There are 10 hidden switches. A switch that is on adds its own fixed numbers to the row, and there is some noise. The rows also spread widely along 10 directions, which tell nothing about the answers.
In the rows, 128 means zero.
Some rows, each with its switches (1 for on, 0 for off) after it:
[ 87 146 163 160 135 159 166 170 135 177 160 135 101 118 100 158 163 146
 118 146 153 123 124 149 103  93 149 143 100 150 120  83 141]  0 0 0 0 0 0 0 0 0 0
[148 131  79 109 118 124 164 148 114  61 144 110 172 132  97 132 125 139
 152 127  80  84 107 128 100 122 105 114 108 100 165 134 101]  0 0 0 0 0 0 0 1 0 0
[133 148 127 172 128 125 132 156 131 125 152 145 137 136 191 161 121 131
 130  94  93 140  93 100 113 147 121 170 129  89 153 130 151]  0 0 1 0 0 0 0 0 1 1
[161 163 142 154  99 129 147 112 128 161  98 136  70 155  86 142 164 178
 142  80 148 135 126 110 131 168 124 132 116 150 109 129 147]  1 1 1 1 1 0 1 1 0 1
[152 107  96 156 118 113 147 103 108 153 130 155 178 142 117 136 113  95
 112  92 137  82  79 126 149 150  74  80 144 188  67 119 127]  1 1 0 0 1 0 0 0 0 0
[113 171  85 165 100 175 186  82 122 149 120 140 112 124 117 172 130 160
 151 132 122 140 118 115 132 122 125 116  91 184  72 121 119]  1 0 0 1 0 1 0 0 0 1
[136 173 143 147 103 163 151  64 134 155 106 159 126  85 155 164 129 132
 137 116 136 150 153 139 148 110 153 114 147 162 121 175 123]  1 1 0 0 1 0 0 0 1 0
[143  99 156 146 156 106 165 181 136 147 164 127 103 138  32 132 190 101
 120 144 177  93  96 168  99 115 125 102 111 152 134  80 123]  1 0 1 0 0 0 0 1 1 0
[131 115 167  94 141 104 151 124 137 196 160 144 110 132  68 142 187  83
 122 136 176 150  64 171 106 132 129 105 120 105 128  81 135]  1 1 1 1 0 0 0 1 0 1
[155 129 166 164 117 163 114 139 152 165 100 138  92 103 168 148 117 124
 160 115 161 118 198  98 110 150 191 140 163 107 163 143 114]  0 0 1 1 0 1 1 1 0 0
[114 165 171 150 138 130 179 169 103 188 187 160 151 118 140 148 114 140
 127  88 114 107  54 132 114  88 144 119 122 126 149 122 139]  0 1 1 1 1 0 0 1 0 1
[141 121 158  99  83 164 119  66 117 190 114 170 143 146 130 154 129 157
 143  80 103 173  99 127 110 190 127 125 143  83 142 129 136]  0 1 1 0 0 0 0 1 0 1
[159 148  86 167  86 140 151 134 137  92  95 132 111 124 115 150 151 151
 143 132 148  95 174 103 140 128 123 123 115 153 119 135 125]  1 1 0 0 1 0 0 1 0 1
[108 100 162 123 116 168 175 136  96 195 174 164 166 156  80 153 131 139
 128 102 103 118  50 150  73 155 129 119 123 116 135  67 122]  0 1 0 1 0 1 0 1 0 0
[188 137 130 151  95 127 105 131 117 114  95 173 149 118 188 140 103 129
 120  85 126  90 175  96 165 141 127 113 188 122 174 203 132]  0 1 0 1 0 0 0 1 1 1
[147 163 125 168 131 119 125 120 171 119 106 112  78 102 181 160 162  91
 138 160 170 168 164 109 161  99 153 148 127 131 114 144 140]  0 1 1 1 0 1 0 1 0 0
[184 121 159 144 113 149 116 124 148 117  97 152 123  71 149 133 137  96
 150 134 179  98 223 137 147 110 178  86 190 123 184 188  93]  0 0 1 1 1 0 0 1 1 0
[110 192 103 180 134 128 164 136 142 110 130 119  84 129 139 171 167 151
 125 144 126 168 115 119 156 102 110 161  80 157  89 123 159]  0 0 0 0 0 0 0 0 1 1
[106 141 126 155 147 115 141 144 149 179 145 133 106 134 148 160 142  89
 127 123 147 152  66 117 125 150 115 158 109 113  88  74 154]  1 0 0 0 1 0 0 0 0 1
[141 121 159 111 117 134 163 149  98 144 162 152 141 183  44 136 169 156
 109  95  91 120  53 157  87 166 107 131 124 120 168 106 139]  0 1 0 0 0 1 0 1 1 0
[161 124 102 155 112 129 163 167 108  48 161 142 198 123 140 141 117 129
 151 100  70  76 111 129  97 125 115 128 129  87 190 130 111]  0 0 1 1 1 0 0 1 1 0
[164 136 122 142 155  91 103 135 150 174 106 134 102 124 193 134  91  78
 146  81 139 131  94  69 164 183 124 138 162  88 116 157 134]  1 0 0 1 1 0 0 1 0 1
[142  99 176 158 111 141 110 159 137 140 140 173 144 142 163 154 151  93
 108 102 135 120 131 131 103 177 133 166 166  73 172  93 155]  0 1 0 1 1 0 0 0 1 0
[141 183 152 107 150  92 171 152 128 151 154 115  72 131  60 130 192 120
 122 128 163 126  90 155 117 117 131 123 111 130 139 123 142]  1 1 0 1 1 0 1 0 0 1

New rows. What belongs after each?
[138 161 118 135 129 109 142 159 149 104 125 109  75 130 103 142 195 121
 111 170 171 129 150 134 142 101 124 136 109 137 130 126 147]  0 1 0 0 0 0 0 0 0 1
[136 118 111 187  51 193 116  95 133 150  85 189 146 132 181 177 124 146
 138  93 137 123 185 103 119 191 121 155 139 128 102  92 144]  1 0 0 1 1 0 0 0 0 1
[163 142  94 155 123 140 147  79 138 100 131 147 169  61 196 160 104  65
 154 142 131 122 155 128 135  99 149  94 163 136 145 181  96]  1 0 1 1 0 1 0 0 1 0
[119 143 126 146 153 118 166 135 140 177 150 133 117  99 124 147 127  79
 134 144 170 108  95 121 133 103 141 100 128 148 101 120 116]  1 1 0 0 1 0 0 0 0 1
[149 122 194 116 159 125 123  84 147 233 114 139  72 129 100 142 130 108
 146  94 157 167  80 115 132 179 154 103 157 118 118 151 119]  1 1 1 0 0 0 0 1 1 0
[120 154 104 142 126 153 185  97 137 120 119 115 106 127  78 166 150 157
 163 138 108 160 100 129 113 132 123 133  81 135  99 112 110]  1 0 0 0 0 0 0 1 1 0
[133 142  90 154 128 125 161 154 137  86 139 121 133 107 134 148 152 100
 134 178 159  91 154 122 135  84 128 106 121 137 125 120 114]  0 1 0 1 0 0 0 0 0 1
[150 172 140 170 115 128 147 132 124 194  91 140  61 153  94 135 135 186
 122  80 157 109 124  90 172 145 122 114 124 200  82 158 148]  1 1 0 0 1 0 0 1 0 1
[148 117 126 185 110 146 153 175 139 102 153 168 151  93 159 159 143  71
 124 155 169  70 169 129 100 110 163 124 156 118 175 112 116]  1 1 0 1 1 1 0 0 1 1
[119 158 120 103 108 155 146  79 148 146 120 144 133  84 169 177 131 111
 167 139 120 184 126 132 112 132 151 147 115  62 137 121 118]  1 0 0 1 0 0 0 1 0 1
[134 130  99 145 124 103 154 111 117 140 144 143 160 150 140 154 140 106
 124 113 117 148  48 129 146 133  81 121 107 130  81  91 149]  0 1 1 1 0 0 0 1 0 1
[159 128 145 120 128 102 144 137 110 153 140 133 124 171  70 124 158 118
 117  79 133 100  77 136 105 181  99 125 136 127 131 104 146]  1 1 0 1 1 0 1 0 0 0
[120 179 161 133 109 185 158  96 121 173 121 143 119  84 152 157  97 185
 171  97 104 144 148 119 121 102 183 114 130 129 149 181 103]  0 0 1 1 0 0 0 1 0 0
[174 132  81 142  85 122 119 105 135  96  96 140 131 149 151 139 148 123
 136 107 118 145 133 109 154 175  97 139 134 119 125 141 144]  0 0 1 0 1 1 0 1 0 1
[159 124  79 129 117 127 159 148 125  71 161 128 162 113 134 143 136  92
 153 146 116  87 123 126  82 126 133 112 129  96 179 131  99]  1 0 1 1 0 1 0 0 0 1
[129 137 114 180 167 131 169 163 164  89 143  92 108 109 146 156 115 102
 179 148 119 125 103  81 104 123 164 141 107  78 140 110  95]  0 1 1 0 1 0 0 1 1 0
[156 152 155 157 118 116 105 110 136 172 107 145 104 134 174 140 145 116
 110  85 151 151 131 113 169 150 123 137 160 144 106 155 162]  0 1 1 1 1 0 0 0 0 0
[137 178 120 149  99 148 168  80  98 133 150 164 158 147 157 164 125 156
 131  77  65 171  55 128 134 150 111 138 124 130 129 148 149]  0 1 1 1 1 1 0 0 1 1
[118 114  89 178 104 143 159 149 114 123 152 166 184 122 146 160 137 100
 114 148 146  85 126 143 130 100  97 115 117 162  94  74 135]  0 0 0 1 0 0 0 0 0 1
[122 177 189 157 171 109 153 187 147 169 167 119  67 115 129 150 157 144
 128 101 128 148  87 127  99 107 162 172 107 103 169 138 152]  1 0 1 0 0 0 0 1 1 0
[138 165 106 177  59 176 153 113 118 121 118 172 157 117 184 182 117 170
 134 102 100 123 154 104 109 129 137 156 118 129 141 133 143]  1 1 0 1 0 1 0 1 0 1
[149 125 117 129  77 163 151  65 131 128 104 160 129 141  90 169 170 153
 146 118 125 163 121 141 112 172 113 121 113 122 116 105 129]  1 1 1 0 0 0 0 1 1 1
[161 131 123 144 128  99 129 105 122 174 128 159 145 116 139 136 132  92
 108 116 171 119 106 136 183 104 102  73 152 185  87 149 137]  0 1 1 0 0 0 0 1 0 1
[173  80 121 122 123 117 106 102 134 133 100 137 126 186  79 129 161  93
 126 108 137 128 112 133 126 226  82 124 156 112 110  97 132]  0 0 0 0 0 0 1 0 1 0
[153 116 127 179 154 102 133 190 154 136 143 117  93 134 127 140 157  89
 129 132 170  99 120 111 113 129 135 143 125 135 127  99 139]  1 0 1 1 0 1 0 1 0 0
[153 119 115 155  65 191 145  49 138 115  75 154 123 137 113 178 149 169
 167 112 117 163 162 118 104 186 132 132 119 119 111 108 114]  1 1 1 1 0 0 0 1 1 0
[161 116 132 150 151 106 151 207 143 126 137 101  66 155  65 124 152 137
 150 120 157  72 111  82  91 156 143 117 117 107 155 110 109]  1 1 1 1 0 0 0 1 0 1
[162  98 127 160  99 136 119 159 121 118 117 135 135 178 122 139 125 164
 135  73  97  94 116  82  94 197 113 147 134  95 153 110 135]  0 1 1 0 0 0 0 1 0 0
[120 164 147 116 162 131 159  88 148 185 134 128  90 110 141 159 116  97
 163 119 123 182  59 106 130 156 155 127 133  88 118 150 114]  1 1 0 0 1 0 0 0 1 1
[106 160 136 176 141 159 161 138 148 157 141 137 112 110 186 178  97 123
 155 131 110 153  97  79 117 127 170 161 118  90 139 127 123]  0 1 0 0 0 1 0 1 1 1
[138 119 149 166  81 141 142 140 120 166 158 190 182 112 155 167 148 117
 111 103 149  97 128 157  86 115 127 133 129 133 140  75 154]  1 1 1 0 0 0 1 1 0 1
[126 155 113 120 138 136 171  69 130 160 115 141 124 123 108 154 133 110
 154 130 126 179  70 140 176 136 110 104 116 135  77 127 116]  0 0 0 1 1 0 0 1 1 1
[145 105 151 131 160 118 122 139 137 183 133 147 146  82 162 133  98  49
 135 135 175 100 135 129 151 105 153  87 175 122 129 145 103]  0 0 0 1 0 0 0 1 0 0
[143 109 122 115  97 160 142 107  99 157 140 155 150 175  94 139 130 159
 138  84  88 125  76 121  90 202 108 116 136 113 146 118 123]  0 0 1 0 0 1 0 0 0 1
[160 145  97 131 111 144 155  87 125 118 115 136 147 109 164 153  78 134
 185  89  89 124 105  78 114 160 142 111 134  79 143 158  91]  1 1 1 1 1 0 0 1 0 1
[140 156 138 116 149 147 158 102 136 179 126 117  81  92 113 137 102 137
 184 120 142 127 126  96 112 137 182  85 142 117 146 181  78]  1 0 1 1 0 0 0 0 0 1
[163 114 109 145 143 116 134 166 163  87 108  99  68 151 107 147 146 119
 162 138 134 120 126  69  99 191 137 155 122  57 162 120 111]  1 1 0 0 0 0 0 1 1 1
[137 178 174 117 123 133 167 173 124 140 174 143 113  83 122 147 153 153
 135 122 137 106 137 147  82  68 183 126 124  96 216 158 124]  1 1 1 1 0 0 0 1 0 1
[125 114 106 172 120 168 157 141 122 146 151 150 171 106 181 162  69 121
 168 116 103  93 111  86  94 134 154 116 132 104 145 119  95]  0 0 1 0 0 1 0 1 0 1
[159 150 172 165  89 154 117 113 132 182  89 154  78 130 130 151 147 184
 129  77 155 132 175 109 133 150 149 134 143 159 127 154 145]  1 1 1 1 0 0 0 1 0 0
[151 139 140 169  76 124 118 147 139 119 136 167 133 127 167 164 197 112
  98 117 166 127 163 150 113 134 116 167 129 114 149  90 177]  1 1 1 1 1 0 0 0 0 1
[136 134 155 167 142  96 108 185 135 164 152 151 149 120 211 148 111  90
  97  93 130 113 101 103 140 114 122 161 152 105 141 130 168]  0 1 0 0 0 0 0 1 0 0
[155 179 167 149 119 129 102 118 155 147  98 128  77  96 198 146 144 121
 132 102 154 156 182 105 158 125 165 150 165 112 153 190 148]  0 1 1 1 1 0 0 0 0 0
[167 153  85 162  90 142 179 107 123 104 104 133 110 134  72 143 163 158
 146 134 152 100 149 124 143 118 124  88 107 194 102 139 112]  1 1 1 1 1 1 0 1 0 1
[172 104 135 125 125 121 159 136 104 139 145 153 142 148  68 130 127 133
 141  88 120  85  78 122 100 165 121  80 146 119 158 135 104]  1 1 1 1 0 0 0 1 1 1
[137 151 165 114  66 157 127  79 120 190 119 199 158  96 157 164 159 122
 105 103 151 152 146 172 137 121 130 131 149 130 139 133 163]  1 1 0 0 1 0 0 1 0 1
[152 149  68 169 123  93 140 168 160  52 111 100 106 135 146 150 168  97
 132 167 149 125 138  98 156 115 101 154  97 112 108 104 144]  0 1 0 0 1 0 0 1 0 1
[137 131 161 190 114 117 126 169 114 159 164 188 171 132 205 164 122 119
  97  73 116 117  91 121 125 125 115 159 146 112 151 110 175]  0 1 1 1 0 0 0 1 1 1
[116 166 171 166 140 145 149 109 119 252 130 166 111 109 165 148  89 141
 138  76 150 143  87 112 175 110 150 104 140 178  78 148 138]  0 0 1 1 1 0 0 1 0 1
[158 132 146  99 138 123 149 136 139 141 114 102  77 140  52 122 155 133
 154 116 141 114 116 118 108 162 141 113 128 105 154 137 106]  1 1 0 0 1 0 0 1 0 0
[144 162  82 178 102 126 170 117 123  98 123 121 137 142 124 159 132 168
 147  90  97 117  96 103 127 131  97 137  89 160  90 118 138]  1 1 1 0 1 0 0 1 0 0
[123 118 116 201  84 168 144 146 132 133 137 165 161 124 174 171 127 133
 132 122 137  97 147 107 106 130 134 137 123 132 120  81 134]  0 1 1 0 1 0 0 0 0 1
[124 161 153 140 137 165 155 105 147 168 120 122  51 133  98 154 156 159
 161 138 135 175 123 114 120 151 168 133 119 126 136 149 117]  0 0 1 0 0 1 0 0 1 1
[173  96  87 134 128  86 106 149 149  99 102 111  98 184  95 125 178  79
 127 128 158 114 118 111 138 215  74 143 134  96 108  81 143]  0 0 0 0 1 0 1 0 0 1
[149 140 134 148 144 126 125  73 145 159 107 126 112 132 168 152 108 100
 152  95 113 178  81  93 158 178 128 125 152 113  98 155 124]  0 1 1 0 1 0 0 0 1 0
[118 174 158 135 144 147 162 166 148 142 138 111  73 116 128 148 150 142
 154 132 120 153 124 117 107 120 176 169 114  88 166 131 129]  0 0 0 1 1 1 0 1 0 0
[151 134 146 125  98 140 134 143 106 152 138 159 136 142 105 129 149 154
 121  90 129 103 125 141 116 150 122 114 146 135 161 137 138]  0 0 1 0 1 0 0 0 0 1
[124 150  68 160 108 168 163  74 135 122  87 117 106 140 120 162 118 160
 167 140 121 142 131  82 149 150 118 109 104 158  61 128 106]  0 1 0 0 0 0 0 0 0 1
[140 109 135 137 143 133 162 116 106 181 163 167 178 118 134 151  77 107
 155  80 100 108  45 117 100 157 128  92 143 105 137 126 103]  1 0 1 1 0 0 0 1 1 1
[161  89  99 205 113 137 142 105 122 140 112 154 149 150 116 151 116 117
 127  95 144  84 113  99 134 170  93  91 142 195  68 108 122]  1 1 1 0 0 0 0 0 1 0
[118 139 187 101 118 160 129 112 150 177 137 142 110  93 129 155 166 120
 143 138 151 173 147 163 100 117 171 143 130  79 167 118 128]  0 0 1 0 0 0 0 1 0 0
[136 172 135 122 116 186 192  61 105 143 111 135 145 102 114 154  74 174
 194  90  74 135 105 113 121 137 166  92 133 120 137 175  74]  0 1 0 1 1 0 1 1 1 0
[189 150  89 194 101 103 138 156 124  81 103 155 136 130 140 139 140 123
 123  97 143  72 166 116 159 133  95 123 139 169 124 145 146]  1 0 0 1 1 0 1 1 1 1
[173 128 169 124 135 129 134 130 128 199 108 141  77 133  84 118 125 139
 151  81 170  97 124  98 132 170 162  80 166 135 144 168 105]  1 1 1 1 1 0 0 1 0 1
[128 108  99 157  99 174 169  81 131 125 134 147 175  98 133 172 121 108
 157 146 137 107 136 130  90 120 138  96 121 136 106  91  93]  1 1 1 1 0 0 0 0 0 0
[148 114 103 107  92 143 121 103 139 101 122 146 152 129 166 161 132  98
 151 123 108 135 132 107  87 186 126 149 144  42 164 115 118]  1 1 0 1 0 0 0 0 0 1
[157 138 130 127 164  98 136 191 159 112 118  83  54 142  92 122 154 115
 157 121 140 113 122  89 111 167 141 157 119  76 156 128 117]  1 0 0 1 1 0 0 1 0 0
[131 133 173 142 128 137 140 168 140 167 158 141 110 131 136 149 149 121
 141  92 123 136  96 124  69 163 160 175 129  70 179  96 144]  1 0 1 1 1 1 0 1 0 0
[149 156 150 166 188  71 166 181 130 155 171 115 104 126 105 134 135 102
 132  99 137 102  56 130 118 108 124 123 113 142 128 123 134]  1 0 1 1 0 0 1 1 1 0
[188 110 165 163 149  98 109 149 144 171 101 140  74 142 102 118 145 102
 127  82 181 101 131 109 155 176 129 106 170 151 125 154 132]  1 0 1 1 1 0 0 1 1 0
[141 121 110 174 119 124 128 154 132 121 148 146 172 125 210 163  90 114
 147  75  85 111  94  86  91 154 119 170 124  72 146 108 137]  1 0 1 1 0 0 0 1 0 0
[147 105 159 155 140 105  92 175 177 171 109 128  66 129 132 143 174  77
 113 135 201 127 157 117 127 156 135 163 140 108 122  93 157]  1 0 0 0 0 0 0 1 0 0
